The first 9 rows are patterns. Each new row is the sum of 3 different patterns, raised or lowered, with some noise. Before adding, each is slid sideways (what falls off one end comes back at the other) and multiplied by a number that may be negative. Names go in the order of the patterns.
(in the rows, 128 means zero)
Some rows, each with the names of its patterns after it:
[138 116 123 115 144 128 134 136 123 128 114 128 146 132 123 118 126 123
 158 126 104 111 141 124 132 149  98 151 128 143 120 140 124 130 131 123
 157 139] -> (7)
[ 96 144 141 127 144 132  99 148 135 130 140 126 139 160 132 111 130 109
 116 123 133 116 145  96 118 121 150 133 120 134 120 122 125 135 145 114
 147 124] -> (3)
[105  93 129 116 142 135  97 129 127 125 111 113 127 130 124 107 127 123
 127 134 128 143 133 154 128 121 112 128 128 132 131 133 158 144 124 117
 125 135] -> (8)
[114 140 147 124 131 163 144 139 108 161 120 134 125 163 128 102 122 118
 103 119 122 124 132 145 114 168 147 170 125 161 129 141 148 114 124 118
 101  92] -> (2)
[144 137 122 131 122 138 148 117 125 120 105 153 170 134 134 127 126 128
 136 132 170 126 163 116 128 128 157 136 122 150 107 125 122 129 116 127
 128 124] -> (5)
[125 141 127 144 156 130 128 114 118 133 138 126  93 115 125 123  95 118
 135  97 113  96 137 113 131 136 134 127 143 125 170 121 124 127 100 148
 127 125] -> (6)
[129  88 149 147 131 133 123 132 132 130  94 131 170 125 128 128 158 105
 120 104 151  86 143 122 137 161 116 121 121 141 133 131 140 130 119 129
 127 128] -> (1)
[120 134 139 141 138 134 126 142 115 140 130 134 112 120 138 138 126  94
 128 128 161 133 114 131 122 135 151 128 126 116 123  86 105 122 132 112
 146 129] -> (4)
[156 112 134  86 118 127 130 130 133 127 144 139 123 128 140 123 118 117
 146 132 138 115 137 132 126 124 123 119 125 119 111 119 113 144 170 141
 111 113] -> (0)

New rows, each followed by the names of its patterns:
[ 97 131 145 146 103 164 124 176  94 194 160 123 112 110 157 142 174  85
 125 143 114 144 133  94 137 157 145 201 157 140 135 146 139 155 144 149
 149 126] -> (3) (1) (4)
[122 142 152 123 117 127 131 117 159 140 109 118 145 141 130 148 118 160
 139 159 135 181 140 136 134 119 172 137 130 126 136 133 162 138 145 144
 126 127] -> (7) (8) (6)
[117 172 130 116  88  68  93 135 128  69 137 127 167 167 129 156 112 148
 136 115 124 104 114  74  88  95 121 103 143 109 128 144 138 140 112 157
 119 138] -> (2) (4) (0)
[110  94  80 109 129 109 115 139 163 127 133 136 136 156 120 102 130 114
 141 120 134 117 144 121 111 119 104 119 106 174 138 130 122 146 131 163
 128 116] -> (1) (4) (0)
[135  97 151 108 134 101 103 137 120 121  88 124 120 143 102 115 139 128
 115 142 139  93 121  97  82  93 119 112 108 153 117  94 107 122 126 120
 139 132] -> (7) (1) (4)
[ 99 122 121 136 149  93 119 111 148 139  83  80 123 112 147 192 113 152
 118 145 101 165 129 166 103 144 144 128 138 143 128 101 143 114 109 126
 144  98] -> (7) (3) (5)
[114 128 121 122 135 128 135 144 113 116 135 158 133 126 115 125 126 120
 163 116 156 111 167 133 112 112 122 130 127  82 104 128 133 138 117 128
 120 118] -> (6) (4) (0)
[123 124  83 149 104 101 143 111 118 135  97 125  80 119  85 111  90 117
 109 110 133 100 122 106 138 131 134 118 118  95 129 113 102  82  98 140
 129 115] -> (8) (5) (4)
[102 117 126  86 111 141 111 153 137 113 148 142 126  77 109 118 118 138
 120 150 135  88 155  97 129 199  84  69 121 117 133 151 102 112 136  71
 132  78] -> (3) (8) (5)
[137 125 107 156  79 137 114 118  81  89 110 107 143 130 106 128 119 136
 128  95 131 111  81 140 146 128 151  97 105 114 125 119 150  88 141 113
 101 126] -> (3) (8) (5)
[152 184 156 156 174 137 162 153 179 152 184 171 138 169 181 172 180 177
  89 157 168 180 187 129 189 186 199 129 163 170 144 150 165 156 148 128
 132 159] -> (3) (1) (0)
[143 101 111 111 117  98 111  98 144 115 155 104 125  92 116 132 102 121
  83 118 103 120 110 111 124 103 124 123 102  82 104 123 140  75 117 103
 131 149] -> (7) (5) (0)
[167 199 154 145 138 144 130 145 127 125 104 113 115 189 132 114 138 143
 148 136 125 168 171 128  94 167 132 116 104 159 123 140 106 178 135 159
 119 118] -> (7) (2) (1)
[111 100  89 121 109 140 119  96 110  88 120  89 109 102 117  92  83 114
 109 142 104 112 118 151 107 117 111 104 129 126 117 127 129 116 135 104
  88 131] -> (8) (5) (0)
[119 106 164 111 137 151 120 120 147 106  89 143 123 121 109 107 146 185
 150 135 153 131 170 134 130 163 161 157 107 152 156 158 128 138 122 136
 117 137] -> (7) (3) (8)
[150 121 105 122 164 156 127 154 121 131 169 141 160 145 166 114 132 139
 137 119 106 124 142 138 154 146 131 118 140 158 143 144 162 137 140 160
 146 143] -> (7) (2) (5)
[156 121 144 115 147 106 149 132 141  94 138 122 125 116  69 148 169 172
 111 101 154 103 138 115 118 125 120 124 114  97 127 142 107 146 138 115
 125 145] -> (1) (4) (0)
[ 94 110 130 107 119 123 106 104 114 102 130  83  88 114 120 101 119 119
 116 109 111  94 173 125 135  95 137 107 109 114 120  92 110  85 110 106
 115 140] -> (3) (2) (1)
[127  98 126 112 117 111  93 128  97 139 132 160 141 106 113 148 137  90
 110 115 153 109 133 104 133 121 118 148 150 122 144 137 165 143 163 163
 151 126] -> (2) (6) (4)
[135 124 139 114  90 103 100 124 151 115 143 130 121 117 123 139 138 152
 108 155 109 135 135 148 136 126 169 123 121  92 129 122 152 133 123 164
 143 126] -> (8) (5) (4)
[ 78  75  69 121 107  82 109 112 139 101 101 105  92 100  96  96 126 106
  93  73  82 135 129  61 100  80 119  96  80 103 138 100 127  81 106 116
 130 105] -> (8) (5) (0)
[ 99 134 142 122 129 152 100 124 141 157 160 120  97 116 156 113 121 107
 127 148 122  74 122 121 118 127 154 133 145 140 141 120  94 104 101 142
 150 140] -> (7) (1) (0)
[127 141 140 140 143 103 130 162 138 126 139 137 108 149  96 126 118 135
 125 132 142 133 141 102 114 119 133 133 143 110 123 126 113 134 132 138
 113 107] -> (7) (8) (4)
[142 101 128 131 156 121 115 112 104 118 144 139 139 116 117  94 126 126
 117 109 159 139 120 145 154 171 130 146 117 132 129 136 120 136 101 132
 139 136] -> (8) (6) (4)
[136  71 151 137 102 106 112 102  65  84 103 143 106 119 102  97 105 140
 124 137 129 126 124  84 109 131 121  98  99 122 141 149  79  83  96 157
  96  76] -> (7) (8) (4)
[169 141 146 146 149 122 139 178 166 148 146 184 183 145 149 159 174 171
 159 144 149 162 162 119 150 159 167 152 154 184 117 145 122 161  94 160
 141 153] -> (8) (6) (1)
[ 88  90 106 135 123  97 104  97 127  86  87 107 115 101  70 155 134 146
  54 154  95 150 116  60 116  98 100  98  94 111  99  97  73 104 111 114
  79 171] -> (2) (1) (4)
[107 123 115 103 148 116 148 156 124 110 116 102 125 143  96 132 128 122
  99 115 104 103  90 121 138 144 136 108 136 112 144 115 108 114 103 116
  83 128] -> (3) (8) (2)
[142 112 135 161  97 137  91 142  81 133  76 145  86 120 142 141 171 147
 147 136 133 124 137 138  85 110 136 158  95 142  96 136 130 120 157 123
 148 147] -> (7) (2) (1)
[121 153 120 129 140 140 121 163 133 130 114 117 150 139 148 154 141 102
 130 127 141 149 107 124 106 115 117 126 145 114 156 123 118 165 155 153
 141 132] -> (3) (2) (5)
[123 126 156 124 120  98 109 116 125 127 100 143 129 130 122 133 136 120
 124  97 133 145 131 125 121 150 111 102 118 138 100 136 116 110 144 131
 143 133] -> (3) (1) (0)
[105 125  96 187 100  89  98  77  91  89 102  73 109 127 101 147 133 146
 104 136  81 131 120  93 106  90 104 101  90 130 134  95 115 143 126 123
  85 168] -> (8) (2) (1)
[137 146 162 148 147 131 132 155 160 147 141 123 150 141 166 177 114 110
 131 160 146 158 130 135 156 104 152 109 150 156 144 137 144 168 148 178
 149 171] -> (3) (5) (4)
[197 169 204 167 145 230 129 157 139 112 138 145 171 166 161 155 182 170
 170 132 179 144 140 184 177 152 124 143 147 123 139 124 166 157 144 146
 188 189] -> (8) (2) (1)
[156 134 155 144 180 118 133 133 104 168 136 128 112 149 124 137 158 113
 157 135 146 126 175 107 121 129 136 190 150 135 115 173 114 122 118 137
 144 110] -> (7) (1) (0)
[218 177 147 170 178 158 166 202 183 190 214 188 235 207 240 177 236 197
 204 203 182 164 174 187 155 169 173 201 187 212 210 193 210 165 236 208
 199 183] -> (3) (2) (4)
[ 80 107 106  99 126 153 149  99 118 112  97 105  97 106  87  99 100 106
 101  88 117  91 115  92 121 108 123  80 100 138 103 111  60  95 117 128
 112  82] -> (7) (1) (4)
[105 129 121 138 153 126  82 101 145 120 106 131 145 152 101 116 118 115
 115 123  80 116 152 127 119 137 146 111 148  99 119 128 114 106 120 108
 104 123] -> (7) (2) (0)
[127 127 125 106 128 114 150 115  91 117 133 122 141 161 125 123 125 136
 137 120 135 157  78 159 120 124 128 162 109 130 153 111 135 122 135 136
 132 108] -> (3) (5) (4)
[120 134 113 118 159 100  83  99 110 115 122  98 113 145 117  86 153 107
  76  82 135 157 140 102 119 102 105 109  70 133 104 126  87 118 125 129
 154 135] -> (5) (1) (4)
[131 143 103 132 122 134 123 124 132 133 130 126 123 114 124  92 137 145
 130 136 124 123 119 136 107 104 125 127 115 129 153  81 129 107 141  86
 130 118] -> (7) (8) (1)
[128 147 146 149 167 136 142 139  99 136  95 163 155 156 128 168 154 137
 156 165 154 152 166 170 141 140 135 144 142 145 137 139 147 178 137 179
 177 139] -> (7) (2) (5)
[154 162 174 158 161 179 131 150 162 162 152 152 157 154 180 163 146 164
 148 154 178 146 152 128 130 157 165 152 149 151 158 158 163 164 195 168
 189 167] -> (5) (6) (4)
[155 120 151 128 164 108  96 112 128 103 125 115 127 124 140 125 168 148
 165 109 162 130 147 148 121 106 125 124 113 115 147 151 104 135 139 152
 135 104] -> (7) (2) (0)
[116 180 160 152 142 160 148 126 167 151 163 156 153  90 161 170 146 172
 129 100 160 162 166 172 172 178 178 144 151 138 140 147 130 143 133 161
 120 146] -> (7) (3) (4)
[127 130 130 148 154 133 159 127 107 148 158 144 147 140 134 179 143 135
 127 138 143 144 146 118 135 128 118 141 145 152 155 113 128 144 143 133
 137 138] -> (3) (8) (4)
[104  92 117  87 106  97 112 117 102  94  75  81  86 126  84 107 101 100
  87 118 115 106 118  87  93  97 120 107 118  82 103 120 105  97  80 104
  96 111] -> (7) (3) (4)
[149 112 127 110 116 118 104 133 142 131 111 112 129 159 116 128 124 133
 137 109 105 137 142 124 116 115 106 160 121 109 109 153 131 122 135  90
 134 126] -> (7) (8) (4)
[164 161 192 164 172 175 168 141 194 150 152 174 187 198 170 166 151 174
 152 178 177 158 181 135 155 125 172 184 173 164 142 153 149 179 125 124
 148 177] -> (7) (8) (5)
[ 73  62  96 107  81  87  67 102  78 114  92 108 121  98  74 137  61  91
 124  62 111  94  82  94  96  53 101 141 102 116  89 104 116 117  86  83
  89 115] -> (3) (8) (6)
[ 92 108 104 113 103 119 112 125  91  82  89 118 143  95 104  95 140  77
 140  58 108  95  86 113 122 115 108 109 102 116 113 108  82  97 128 108
 143  81] -> (1) (4) (0)
[112 137 114 121 115 107 129  98 126 134 136  94 107 106 119 121 117  87
 103 134  99 110 121 104 161 125 123 101 137 104 120  94 106 122 134 133
 110 113] -> (7) (1) (0)
[114 133 162 127 116 147 137 160 145 141 131 127 126 139 134 136 149 105
 128 162 165 129 131 128 105 172  99 127 109 143 128 148 135 135 146 109
 131 102] -> (7) (8) (0)
[ 83 151 111 124 104  43 126 128 157 106 100 115  99 118 131 109 119 112
 114 120  87 109 116 105 128 111 121 122 159 128  91 132 117 127  77 160
 128 149] -> (8) (1) (4)
[134 133 143 159 192 125 153 134 140 139 123 139 127 106 149 147 126 161
 100 146 169 149 134 140 135 120 142 121 149 174 138 129 148 191 128 146
 132 192] -> (5) (6) (1)
[162 134 125 127 143 145 123 142 131 126 143 135 157 140 197 179 148 117
 147 149 136 154 121 156 149 134 130 143 140 141 114 141 129 169 150 107
 130 154] -> (8) (4) (0)
[151 159 125 122 119 133 111 148  94  95  75 131  99 125 115  59 154 156
 148 146 158 138 103 129  92 123 108 112 106 145 110 114 115  94  98  91
 168 131] -> (7) (2) (1)
[126 130 106 120 110 164  72 109 120 141 163 127 102  74 123 111 139  83
 147 108 157 109 117 128  65 155 143 117 115 129 127 117 134  87 128 153
 114 118] -> (5) (1) (0)
[108 106 113 108 102 113 109 106  92 110  94 106 104  93 106  88 105  84
 100 149 126  89  91 132  79 120  76 100 118 110 126 124 107 106 119  94
 106 117] -> (3) (8) (0)
[140 144 139 135 160 134 177 161 168 145 159 169 143 140 145 133 147 132
 160 144 126 147 163 149 163 100 135 138 143 157 150 144 129 140 108 135
 112 134] -> (2) (5) (6)
[122 115 143 125 133 116 103 156  99  79 122 125 124 120 116  60 125 115
 129  91 144 119 114 116 123 156 137 138 107 138 100 162 123 128 108 109
 128 117] -> (7) (8) (4)
[126 114 125 109 145 140 127 135 130 142 134 137 141 138 145 120 133 111
 153 123 103 122 136  98 131 152 101 148 146 164 122 141 143 124 132 140
 150 154] -> (7) (6) (4)
[118  85 132 139 148 132 125 145 112 134 171 140 129 105  74 148 108 117
 121 134 132 168 143 144 139 128 106 149 136 124 113  81 111 109  84  90
 115 104] -> (3) (2) (6)
